Each new row is followed by its nearest point in the smallest flat space through zero that holds the last named rows.

z_870, 5 rows:
[[  5  -2 -35  17   5 -13  16  26 -21 -12 -35  -9  -6  13]
 [ 13  -2  -7   2  19 -29 -11  16  19  19 -21   4 -10  -7]
 [-16   8   8  11  12   8  15   6 -10  -6 -13   4 -26  28]
 [-25 -30  17  16  17 -30  -9 -10  -7   7 -13   5  -5 -14]
 [-18 -14  -6   9   3 -24  -4 -24 -12   7 -22 -18 -22  15]]
New rows:
[ 15  20   2  -2   3  12 -24  20 -14 -16 -25  10  11   1] -> [10  7 -9  2  3  5  7 22  0 -6 -4  6  5  0]
[ 20  23  10 -21  -4   2  22 -13 -15  12   3 -16   9  -9] -> [  9   9  -6 -10 -12  10  -1  -7   4   0   9  -7   4   3]
[ 25  -9   9 -12  22 -11  19   5  11   6  -1 -20  17   5] -> [11  2 -6 -3  3 -6 -4  7  9  6 -3  1  2 -5]
[ -2  10   2  -9   5  17  21  17 -22   9  23   4 -20 -15] -> [-2  8  8  1  1 17  9 10 -2 -8  7  9  1  5]
[ -7 -11  18 -19 -21 -15   3   7 -16  10  23  18  17   0] -> [ -5  -8  12  -1  -4   5  -3  -5  -1  -3  15   6  14 -15]
[ -3  -3  -5  -2 -21  20  16   4 -20 -23 -22   8 -20 -21] -> [ -6  -2  -7   8  -4  10  13   7 -19 -16  -3  -1   5   5]

z_958, 5 rows:
[[  0 -19 -28 -29  -4 -17  15  18  -9  -1   1 -19  24  21]
 [  9  -1 -24   3 -11   6  23  12  -9  10  -8  -6  11  -7]
 [ 23 -21   2 -13  -7 -21  21 -13  11  15   3  -2  40  14]
 [-12 -17 -12  -8  39 -31  18 -45  16   3   7 -10   4 -12]
 [  5   1  -5  -5  -1  -9  10 -21  -3  20 -20 -13  45   4]]
New rows:
[ -1  35  27  -1  -8 -14  -8  -5  12  16   1 -21 -37   0] -> [ -7  10  17   8   5   6 -17  -7   3  -5   0   7 -14  -4]
[  6   4  -6   0   6   2   6  14   1  17  16  22  -9 -24] -> [  8  -2  -5  11  -2   6  13   4   4   1   7   8 -15 -12]
[-6 -5  7 19 11  5 -5 13  0  3 14 -2  9  3] -> [ 1  1  4  1 -2  2 -3  2  1 -1  2  2 -3  1]

z_777 (5 x 14):
[[ -3  18  36   3  -9 -26  15  14 -13  17 -11  -4 -33   0]
 [  2  18   8 -11   1  17  12  15  -5  11  13   2  -9  -2]
 [-18  30  52   3  -5  -7  -3 -20  -9   2 -23  -7 -24 -12]
 [ -7  24  39  19 -20  -2 -16  11  13  -8  26 -38  12 -17]
 [ 10  31  21 -12 -29   5  -6  28  15   6 -13  -1 -12  12]]
New rows:
[ 14   8 -12 -15  -7  -2  25   4   6   3   9   5 -23  -9] -> [  6   4  -3  -9   2   3  14  15  -6  11   4   8 -11   5]
[ -2  22  12   1  22 -10   2  15 -11  -1 -23   6  13   1] -> [ -2   7  10  -3  -1  -2   2  -2  -3   3  -9   3 -10   1]
[  7   2  12  25  13  21  25 -21  -5 -14 -23  21  20 -14] -> [-10   0   1  -3  13  11  -2 -26  -6  -5  -8   7   1  -7]
[-12 -19  -9   2  15  -8  22   7 -17  12 -13  -4   7  -7] -> [ -2 -15  -9   4  14 -12  14  -4 -14   6   3   5  -7  -1]
[ -7  25   9  17 -19 -24 -25  17   2 -13 -20 -16  17  20] -> [  4   7  16  10 -28 -19 -21   9  19  -9 -15 -14   4   6]
[  5 -10   6  12   2 -23 -10  22  24  10   3   2 -22 -24] -> [  3  -3   7  10  -9 -22   2  14   0   4   3  -9  -5   2]

z_411, 5 rows:
[[ 21  11   9  23  13 -18  -4   2   3  13  20  -7  -8   3]
 [ -7  -1  20  26  15  -6   6  16 -15 -15  22 -15 -13 -13]
 [  0   2   9   3   6  15  -3   8   4 -15  29  14  -2  13]
 [ 38 -31   3  17  -9   5  -5  -3 -10  22  38  20 -12  -1]
 [ 13  -5   2  14  -9  20 -11 -16  -7  41   9  32 -15   9]]
New rows:
[  4  17 -23   0  10 -15 -18   0   0  -9  -9   4  -9 -12] -> [  1  10  -2  -1   4 -10   0  -1   6   2  -8  -8   3   1]
[-10 -15 -22  10  20  -7 -23 -23   5 -19 -25  -3  21 -23] -> [ -6  -3  -7 -10  -4  -8   5  -1  -1  -4 -20 -12   6  -9]
[ 14   0 -19 -14  25  -6 -14  -4   4 -12  22 -25   5  -4] -> [ 16   0  -3  -4   5 -16   1   7  11 -15  12 -12   9   3]
[  7  15  -6   1  -5  10   3  -1   8  24   0 -16 -25 -15] -> [ 3  6  2 11  1 -5 -2 -6 -4 19 -7 -2 -6 -3]

z_666:
[[ 16  -6  11   9   2  -4  -2 -25  25 -26   1   0  26 -14]
 [-13   9  32 -10  27  14 -15  17  37 -23   5  20  37  -6]
 [  5  -1  12 -15  11  31  27 -26  -9 -25  -2 -17   0 -38]
 [ 12  34  34  10  11 -12  -6 -10 -11  16  18  -6  -6  18]
 [  0   8  29   1  10 -14  -4  -4  13 -20  15   3  -3 -15]]
New rows:
[  8  29 -18  32  21  13  -4 -17   1   0   0  21  -2   2] -> [ 10   9   5   6   2   3  -2 -10   0   7   0  -3  11  10]
[-11 -20  -1  34  -4   8   6   2  24  -6  -7  34 -10   4] -> [ -4 -13  -9   3  -5 -10  -8   8  16  -8  -3  10   7  -1]
[  8  -5 -13   0   0  -3   4 -26  -2   5  -2  -5   0  -8] -> [ 11  -5  -8   5  -7   0   7 -18  -4  -2  -4  -8   1  -4]

z_258, 5 rows:
[[ -4  13  33  23  -1 -25 -28   4 -28   9  -7  -5  16 -13]
 [-14 -10 -13  24   8 -15 -26  -7  -5  -4  17 -19   1 -25]
 [  1 -32  12 -11  11 -13 -18  -9 -40  -9   3   4 -37 -23]
 [ 17 -22   1   7  -5  -9 -11  19  -4  11  22 -48   2  13]
 [-21  -9   4  15  -5 -26 -17  -4   5   5  24   5  36  -4]]
New rows:
[ 20   0  10  12  -9 -13  -2 -28  16  -4 -37 -17 -17 -11] -> [  6  13   1   7   5   7  -4   1  -8  -2 -14  -9 -13  -9]
[ 24  12  31 -27 -16  -7  11   9   1 -13 -17  -9   0 -20] -> [ 13   8  20  -8  -3   3   5   8 -14   5 -16   2  -7   8]
[-30   2  -5 -10  17   5  23 -24  24   8  -3  11  14   8] -> [-14   5 -14  -6  -2   6  13 -10  22  -5   3  24  14   3]

z_51 (5 x 14):
[[-16  11   6 -18 -11  13 -13   9 -33  12   9 -19  25 -12]
 [-15   2 -17  -4  -4  17   6   1   1  26   9   4   7   2]
 [ 20 -13 -26  -2 -10   9 -10   1 -14  -7  34  -1  36  28]
 [ 11  24   6 -16  -7  39 -12 -20  12  21  17  -9  18  10]
 [ -7   3  -2   2   0   7   2 -10 -24   1   7 -34  -8  10]]
New rows:
[ -8 -15  -4  -8  18  19 -12  22   4   2  -5   2  16  -1] -> [-4 -1 -4 -5 -4  2 -3  8 -2  6  4  9 13 -5]
[  0   0   5 -18  -8   5  19 -16   5  -6  13  -3  -9   0] -> [ 3  4  1  1  1  7  1 -8  4  3  1 -6 -5  5]
[ -5  24   2   3   1  13   2   6  -8 -37  -6   6  -6  23] -> [ 10   0   6   2   1  -3  -3  -5  -2 -12   1  -8  -3   5]

z_9:
[[-22   0   6  -8  -8 -20   6  32  23  -1   6   8  25  13]
 [  7  32  16  -6  -5   4 -15 -12  -2 -23  11 -37  21  13]
 [-10 -14  12  10 -24  -3  16 -26  37  17   0 -22  -7 -20]
 [-15 -11  -2  -6  -2 -29   1 -20 -10 -17 -12 -29  45  14]
 [-31  -9  -8   5  14  23   3   2   0 -21  49   5  23  23]]
New rows:
[ 12 -20 -34  -8   6  -7  -4   2  16 -12  12  27  27   9] -> [-16 -16 -11  -1   9  -5   5  11  -7  -4   6  15  14  10]
[  3   0 -20  -8 -16   7   5  -6 -19  -4   0  -7  -6  16] -> [  3  -1  -4   0   6   3  -3  -8 -13  -5  -1  -2   2   2]
[-17  42  21 -16   5  -4  10   1  17   3   4   3   0  14] -> [-1 22 14 -5 -9  0 -5 17 17 -4 10 -6  6  6]

z_722 (5 x 14):
[[  0  22 -22 -22  30   1  -2  26   2 -16  39  -3  -2 -16]
 [-18  13 -50 -14  -3  13  25  15   2 -17  43   6  -1 -12]
 [ -9 -15 -38 -17   4  -1   7  -8   8 -13  33  10 -20 -24]
 [-13  11 -52   2  29 -26  -7  15  10  -2  28  13   7 -21]
 [-12  28 -48 -23  16  -3 -42  13 -16  -7  14   5  26 -26]]
New rows:
[ -1  12  17  -8  26 -17   8  -6   3  14 -10   1  -7  20] -> [  9   2  19   9  16 -12   0   7   7   5  -5  -3  -2   6]
[ 14  11  -4  -5  -8 -24 -22  29 -13  13  -4  10 -31  19] -> [  4   5   6   2  12  -8 -10   5   1   3  -3  -1   3  -1]
[ 16  11  38 -10 -12  -6 -19   5  13 -13  11   1  18  22] -> [ 11  11  28  -5   6   7  -7   9  -5   0  -8 -11   3   9]
